The rows of a group lie close to one hidden flat surface of 13 dimensions, which passes through zero. Surfaces can cross.
In the rows, 128 means zero.
Known rows, each followed by its group:
[117  99 153 105 102  88 140  96 106 170 118 108 112 131 108 167 175 144
 146  65 122]
(1)
[ 92 139 127 102 178 172 147 113 165 126 125 127  91 124 145 150 126 102
 123 138 133]
(4)
[165 163 200  62  88 121 101 110 153 150 119  72 130 137  69 122 160 158
 139  43  38]
(0)
[157 116 139 157  99 107  71 119 134 164 117 120 157 147 134 135 105 150
 165 116 119]
(3)
[127 131 127 153 109 128 192 165 105 142 114 115 144 136 122 140 122  98
   4 170 108]
(2)
[157 136 102 122 135 156 132 147 115 118 126 162 146  95 130 130 106 116
  71 119 127]
(4)
[142  78  92 189 121 159 113 190  72 109 104 133 154 139 109 130 136 166
 143 134 160]
(2)
[ 68  89 122 146 166 111 128  98 143 137 111 110  63 118 147 133 122 115
 191 167 160]
(4)
[120 159 149 138 140 121 111 121 147 120 111 116 118 120 111  88 162 127
  98 174 106]
(0)
[140 124 107 165 148 120 164 115 155  93 116 127  96 112 109 110 105 116
 139 137 110]
(3)
[169 135 110  92  62 119 204 156  82 136 157 187 136 159 122 168 160  98
 114  52 117]
(0)
[113 127 151  81 118 160 136 130 159 157 145 150 143 135 137 118 131 163
 139 143 157]
(1)
[157 145 128 124 135 117 139 120 141 112 114  74 101  94  92 125 111 133
 105  98  76]
(3)
[157 120 131 167 100 116 118 153 114 124 101 145 140 123 130  92 126 150
 154 165 156]
(2)
[129 154 105 108 123 133 119 143 122 125 128  96 108 121 138 117 104 112
 124 152 108]
(1)
[188 120 111 158 134 167  80 153 108  90 173 132 188 143  99 155 150 189
 119  87 158]
(0)
[155 122 126 150 106 140  80 132 120 168  78 112 117 111 104  86  99 141
 180 167  88]
(0)
[175 139 123 162 118  98  99 160 128 114 144 103 140 134 122 134 144 192
 162 126 169]
(0)
[ 76 108  91  80 161 156 165 136 119 142 161 141 109 118 143 169 110 146
 163  91 161]
(2)
[114 165 117 142 116 111 149 113 161 164 155 147 181 186 156 157 116 130
 149 111 120]
(3)
[111 125 107 161 142 126 165 108 139 136 121 110 124 139 118 135 118 125
 129 148 115]
(0)
[135 149 121  72 105 112 150 131 141 174 139 132 130 106 159 133  93 144
 116 132 151]
(0)
[130 105 158 114 117 107  72  76 145 135 140 179 115  91 157  73 118 115
 158 191 169]
(0)
[131  95 108 152 122 110 167 135 107  95 104 139 118 102 121 121 130 129
 108 108 138]
(4)
[163 125 109 146 152 190  71 111  92 125  64 105 122 119  45 144 203 131
 125  45  39]
(0)
[103  97  95  97 111 149 149 154 119  88 106  93 149 102 133 102 182 185
  49 146 193]
(1)
[138 166  89 183 170 131 127 141 131 126 108  83 145 113 112 126  59 114
 104 144  62]
(3)
[ 80 150 116 128 116 152 191 167 164 146 137 181 191 162  95 107 155 162
  84 116  90]
(1)
[ 95 166  96  91 158 107 156  58 134 159 130 113 136 104 140 135 174 153
 132 133 173]
(3)
[115 130 125 156 138 110 117 141 118 120 123  99 141 136 126 128 119 135
 146 133 124]
(2)
[150 110 176 153  95 128 112 168  87 120 115 174 132 169  87 128 157 116
 190  62  81]
(1)
[144 115  78 135 165 152 100 101 115 135 106 102 138  97 109 165 153 169
 121  66 136]
(3)
[213 110 177  93  83 141  92 144 171 106 154 172  91  94 120  94  88 133
 121 130 127]
(3)
[ 99 115 113 142 145 161 165 137 144 111 106 152 136 135 120 120 148 138
 122 124 135]
(1)
[159  83  93 152 104 104  95  75 125 138 130 145 162  95 153 132 156 156
  70 149 204]
(3)
[142 173 107 127 118 120 132  91 133 159 139 134 195 152 139 132 152 148
 120 134 145]
(3)
[119 124 130 120 122 123 101 150  95 146 101 125 120 111 136 122 118 109
 119 140 114]
(4)
[100 114 111 177 138 107 137 145 157  85 150 106 139 146 127 102 115 170
 175 159 157]
(1)
[111 112  92 178 181 170 109 140 119 116  94 126 154 106 120 138 108 126
  82 128 116]
(1)
[123 129 144  97 111 142 130 132 159 108 114 126 164 124 144  99 155 174
 101 124 162]
(3)
[117 128 154 142  96  83 141 151 133 153 163 109 146 161 123 139 133 172
 143 129 141]
(2)
[103 133 107 158 159 117 114 138  91 121 153  92 144 148 131 146  82 106
 164 128  99]
(2)
[207 123 132 114 145 184 142 108 133  62 170 187 144 133 142 178 116  87
 126  51 160]
(0)
[105 119 129 140 140 169  61 170 103 132 119 153 133 154 122 149 174 114
  98 109 108]
(2)
[173 126 161 138 113 145 158  92 106 108 143 131 102 149  93 125 149  59
 122 152  91]
(4)
[127  86 154 126 129 116  76 120 106 142 134  83 134 115 144 135 116 165
 138 153 183]
(1)
[140 125 112 115 134 133 136 103 135 125 127 121 124 108 132 137 144 141
 110 124 154]
(1)
[117 121 146 152 145 168 134 174 143  87 138 158 114 151 136  88  86 111
 179 193 135]
(3)
[147 134  95 128 124 182 117 117 131 167  87 135 153 111 109 114 112 133
 100 153  98]
(1)
[131 137 136 115 139 148 111 128 137  77 171 145 143 147 124 103 120 132
 188 123 123]
(2)
[ 88 136 138 117 124 155 148 171 114 157 139 162 143 160 143 122 113  96
  99 172 120]
(1)
[158 164 112 144 126 129 164 107 168 108 113 158 138 116 107  99 131 115
 104 115  83]
(1)
[145 138 135 130 126  96 130 126 124 119 135  78 110 100 100 119 110 142
 120 126  95]
(3)
[144 140 160  90 125 142 133 138 147 132 133 131 104 110 129 126 104 111
 108 125 109]
(4)
[119 125  85 141 146 120 172  86 105  89 165 136 127 150 104 169 173  89
 125  65 105]
(2)
[147 104 130 135 124 169 121 142 135 168 136 176 117 136 134 149 112 136
 149 155 163]
(2)
[135 130 135  78 123 163  94 128 129 109  48 138 142  79 139  58 139 149
 137 130 141]
(4)
[ 52 118 139  97 114 121  92 185 132 152  73 115 140 133 169 112 119 156
 140 111 132]
(3)
[112 115 147 103 133 177 137 177 144 101  75 156 111 136 122 121 173 165
 183  77 149]
(2)
[190 152 167  89 140 199  98  92 157 111 127 107 128 129  99 115 141 130
 136 129 106]
(4)
[101 113 163 133 139 146 150 114 170  62 109 146 114 132 120  81 170 129
 141 143 142]
(0)
[ 94 154  72  84 158 112 137 137  75  92  94 126 127  81 149 111 138 120
 149  74 127]
(2)
[126 140 146 133 149 130  82  86 117 152 141  85 127 111 144 103  99  89
  80 250 137]
(4)
[119 128 120 136 136 124 151 110 111 115 101 117 159 122 128 114 126 116
 124 120 124]
(4)
[162 138 119 153 121 154 151 152 152 117 162 151 163 154 145 113  67 145
 154 187 163]
(0)
[138 102 152 171  61  61 148 157 109 106 118 151  97 154 133  72 147 129
 211 184 161]
(0)
[137 113 164 118  94 128 146 154 118 120 149 161  62 143 119 116 145  85
 132 162 121]
(4)
[158  75 120 161 160 168 106 102  77 111 131 133 122  88 120 116  94  97
 110 192 153]
(4)
[128 127 138 174 130 105 139 130 134 125 109  95 136 145 117 137 132 144
 130 129 124]
(2)
[143 117 115 196 154 108 153  80 137 131 153 129 129 157 124 159  85 101
 191 137 124]
(4)
[176 104 136 147 127 168  48  82 168 158 126 142 178 140 159 144  98 155
 151 144 178]
(3)
[142 127 173 165 124  52 115  59 135 203 143 110 164 114 121 158  98 127
  81 135 110]
(1)
[137 160  85 147 122 100 192 136 137 154 132 103 125 141 123 166 137 150
 120 120 134]
(0)
[ 71 179 158  29 116  93 131 157 121 122 144 125 119 107 166  83 116 114
 127 127 116]
(2)
[163 135  91 149 127 137 170 114 125 111 104 188 113 103 137 126 115  70
  91 135 121]
(4)

New rows. What belongs after each?
[113 129 153  91 105 150 148 169 166 114  89 171 104 135 146 118 116  98
 111  85  95]
(3)
[129 134 138 119 132 141 138  91 119 126  47 106 104 111 123 109 160  95
 137 123 106]
(3)
[ 47  93 139 182 130  71 149 150 107 127  78  63 100 158 130 133 120 109
 164 136  96]
(3)
[147 134 154 158 112  87 158 154 137 136  91  62  87 146 154 142  31  99
 204 146 107]
(0)
[ 90 133  87 122 166 149 140 125 128 118 120 112 154 125 128 144 162 170
 128 102 155]
(3)
[141 111 134 120 132 156  98 110 120 140 124 131 129 128 118 140 109 109
 149  98 101]
(0)
[140 126 188 127 137 121  96 128 134  65 145 104 147 132 128 120 140 110
  81 112 116]
(0)
[ 72 158  81 170 222 119 156  83 151  84 126 131 126 127 166 148 124 102
 178 117 153]
(2)
[107  88 141 145 122  96 131 158 134 111 172 111 113 130 128 140 100 148
 106 135 137]
(3)
[ 81 127 122 131 133 111 104 144 100 170 155 105 153 145 122 140 118 133
  94 147 104]
(0)
[ 82 119 146 168 123  79 176 119 101 125 140 104 153 172 128 126 110 102
 163 146 113]
(4)
[117 119  95 163 140 114 117 140 118 126 128 126 116 137 107 152 188 190
 171 100 163]
(0)
[119 133 132 119 133 126 149  97 152 156 126 133 118 126 137 134 116 119
 127 145 131]
(1)
[107  97 147 158 127 137  63 140 115 168 123 118 161 174 163 158  88 119
 148 143 137]
(3)
[123 122 104 135 135 157 154 122 132 109 110 147 157 143 123 148 174 137
 115  75 141]
(3)
[146 140 117 108 122 139 141 143  97 116 124 137 129 126 117 131 129 113
 140  91 104]
(2)
[180 128 129 117  90 164  85 122 109 158 131 185 185 168 132 152 168 132
 138  82 140]
(3)
[140 178 128 119 155 124 160 102 157 173 123 139 119 136 133 192 144 115
 123  75 117]
(2)
[114 100 133 117 133 176 101 134 121 111 136 132 115 137 116 124 132  94
 103 134 100]
(2)
[171 104 164 174  54  57 130 100 144 127  86  87 123 153  93 122 137 133
 166  67  69]
(3)
[147 149 152  73  88 106  85 145 111 178 113 108 126 100 128 122 122 147
  98 115 108]
(2)
[ 77 153 120 113 148 141 159 187 129 100 107 115 123 141 113 104 135 144
 158 104  95]
(3)
[141 105 147 113  98 107 115 147 127 114 131 140 130 111 165  97  85 132
 149 152 173]
(0)
[117 117 134 156 127 142 151 141 126 105 133 134 147 165 130 136 133 104
 112 138 125]
(3)
[111  88 164 132 104 131 113 153 170 120 125 143 131 150 159 124 101 126
 118 137 146]
(3)
[133 130 177 166 132 135 125 113 176 108  84 105 111 147 118 106 132 109
 123 159  97]
(2)
[117  72 118 162 114 151 127 132 105  98 151 113 140 140 103 117 125 115
  67 169 119]
(2)
[ 93 140 111 132 144 129 176 148 154 117 129 131 117 143 128 136 161 161
 148 128 154]
(0)
[126 142 159 121 109 107 123 175 121  98 151 183 104 147 159 106 154 112
 156 155 171]
(0)
[ 94 118 124 179 160 135 150 151 169 111 136 132 112 158 144 147  55  91
 144 148 105]
(3)
[130 108 123 179 156 111 114 126 112 107 115 125 132 121 118 140 120 123
 128 105 117]
(1)
[148 104 175 146 123 169 109  50 158 133  96 145 167 181 158 134 154  98
 164 166 179]
(3)
[129  96 121 132 121 158 117 148 113  89 131 124 142 127 106 108 142 133
  93 133 122]
(2)
[163 138 128 168  91 102 158 138  91 105 174 163 140 163  96 103 158 123
 171 156 123]
(3)
[ 86 129 160  73 122 144 145 171  75 148 158 164  80 160 127 157 159  79
 166 102 111]
(3)
[ 84 142 149  93 145 133 104 146 131 148  99  86 130 130 136 126 117 133
 136 112 100]
(4)
[170 115 131 147  93  87 133 135 105 135 133  83 150 132 120 151  97 147
 134  95 115]
(0)
[140 123 104 163  99 107 149 105 102 137 134 171 128 135 105 115 172 105
 118 157 121]
(0)
[104 129 124 171 145 131 124 140 132 131 187 126 158 183 104 150 146 166
 167 136 135]
(0)
[ 66 137 113 142 141 100 110 146  86 142 122 185 102 141 166 122 147  54
 130 162 125]
(2)
[106 170 123  92 160 140 201 117 139  95 113  81 125 118  98 129 176 136
  89  79  96]
(3)
[112 113 203  95 124 139 122 119 169 151 118 124 163 120 119 113 132 185
 108 120 145]
(1)
[105  98 161 174 156 137  74  97 116  88 143 138 138 143 106 108 161  97
 119 147 107]
(0)
[109 129 121 137 120 124 141 121 135 137 146 139 148 134 118 104 143 133
 108 168 125]
(0)
[ 81  80 135 154 128 137  89 144  90 148 132 156 152 174 165 141 141 122
 166 173 191]
(3)
[116 113 123 128 119  92 154 104 143 129 140 144 137 127 115 139 174 178
 142  77 155]
(1)
[142  83  97 170  77 102 153 115  92 141 117 175 125 135 118 103 133 109
 173 167 135]
(0)
[188 139 142 118 117 151  87  95 127 146 134 147 141 121 127 122 123 121
 143 142 138]
(3)
[148 145 147 102 118 117 117 133 122 204 136  87 119 123 127 165  65 130
 144 117  98]
(2)
[141  85 157 209 123 131 115 114 147  88 101  74 169 164 126 110 102 125
 113 180 136]
(3)
[136 116 172 157  99 113 149 131 124 103 118 125 105 157 120  96 121  87
 159 176 108]
(3)
[205 115 152 133 134 193  68  93 119 145 167 147 153 144 123 169 112 108
 116 128 138]
(3)
[ 95 119 186  96 140 153 181 142 166  90 126 121  81 146 135 124 127  89
 116 127 112]
(3)
[ 93 161 115 152 175 122  67 171 112 124  97 122 151 126 162 117 117 140
 158 137 147]
(2)
[188 192  91 103 124 108 174 100 152  47 152  33  87 131 116 140 139 103
 109  93  90]
(1)
[149 117 168  99 153 162  85 109  81 123 155  86 118 117 102 116 158 156
 176 175 166]
(3)
[139 126 107 145 128 144  96 147 116 144 203 153 141 166 126 162 148 139
 124 151 154]
(4)
[122 136 106 135 138 123 106  97 104 168 110  78 183 139 129 170 150 149
  90  90 121]
(3)
[121 150 163 104  70  65 116 117 119 158 157 147 117 134 141  98 146  80
  76 172 104]
(2)
[150 131 186 192 140 105 158  93 153 120 148 150 167 148 109 140 111 108
 103 127 110]
(1)
[186 139 163 172 118 162 122 107 162  66 119 170 126 169 100  88 156  98
 192 135  99]
(2)
[140 106 114 147 146 155 130 134  97  96 147 126 128 113 113 128 136 127
  90 154 150]
(3)
[159 165 115 102 126 159 153 133 140 101 154 171 158 121 122 118 176 135
  46 121 144]
(0)
[156 124 135 147 113 143 121 120 134 150 111 153 141 170 133 176 112  73
 112  79  80]
(3)
[187 143 103 133 133 167 161 108 157 121 126 110 164 115 123 137  74 135
  99 129 126]
(0)
[132 130 100 209 180 145 140 107 126 106  99 104 133 144 114 162 121  89
 103 127  99]
(2)
[143 151 104 120  94  92 139 104 101 144 125 176 125 124 126  90 169 134
 192 151 153]
(3)
[ 89 103 139 139 112  64 126 159 131 136 142  77 120 118 138 138  91 148
  77 135 119]
(3)
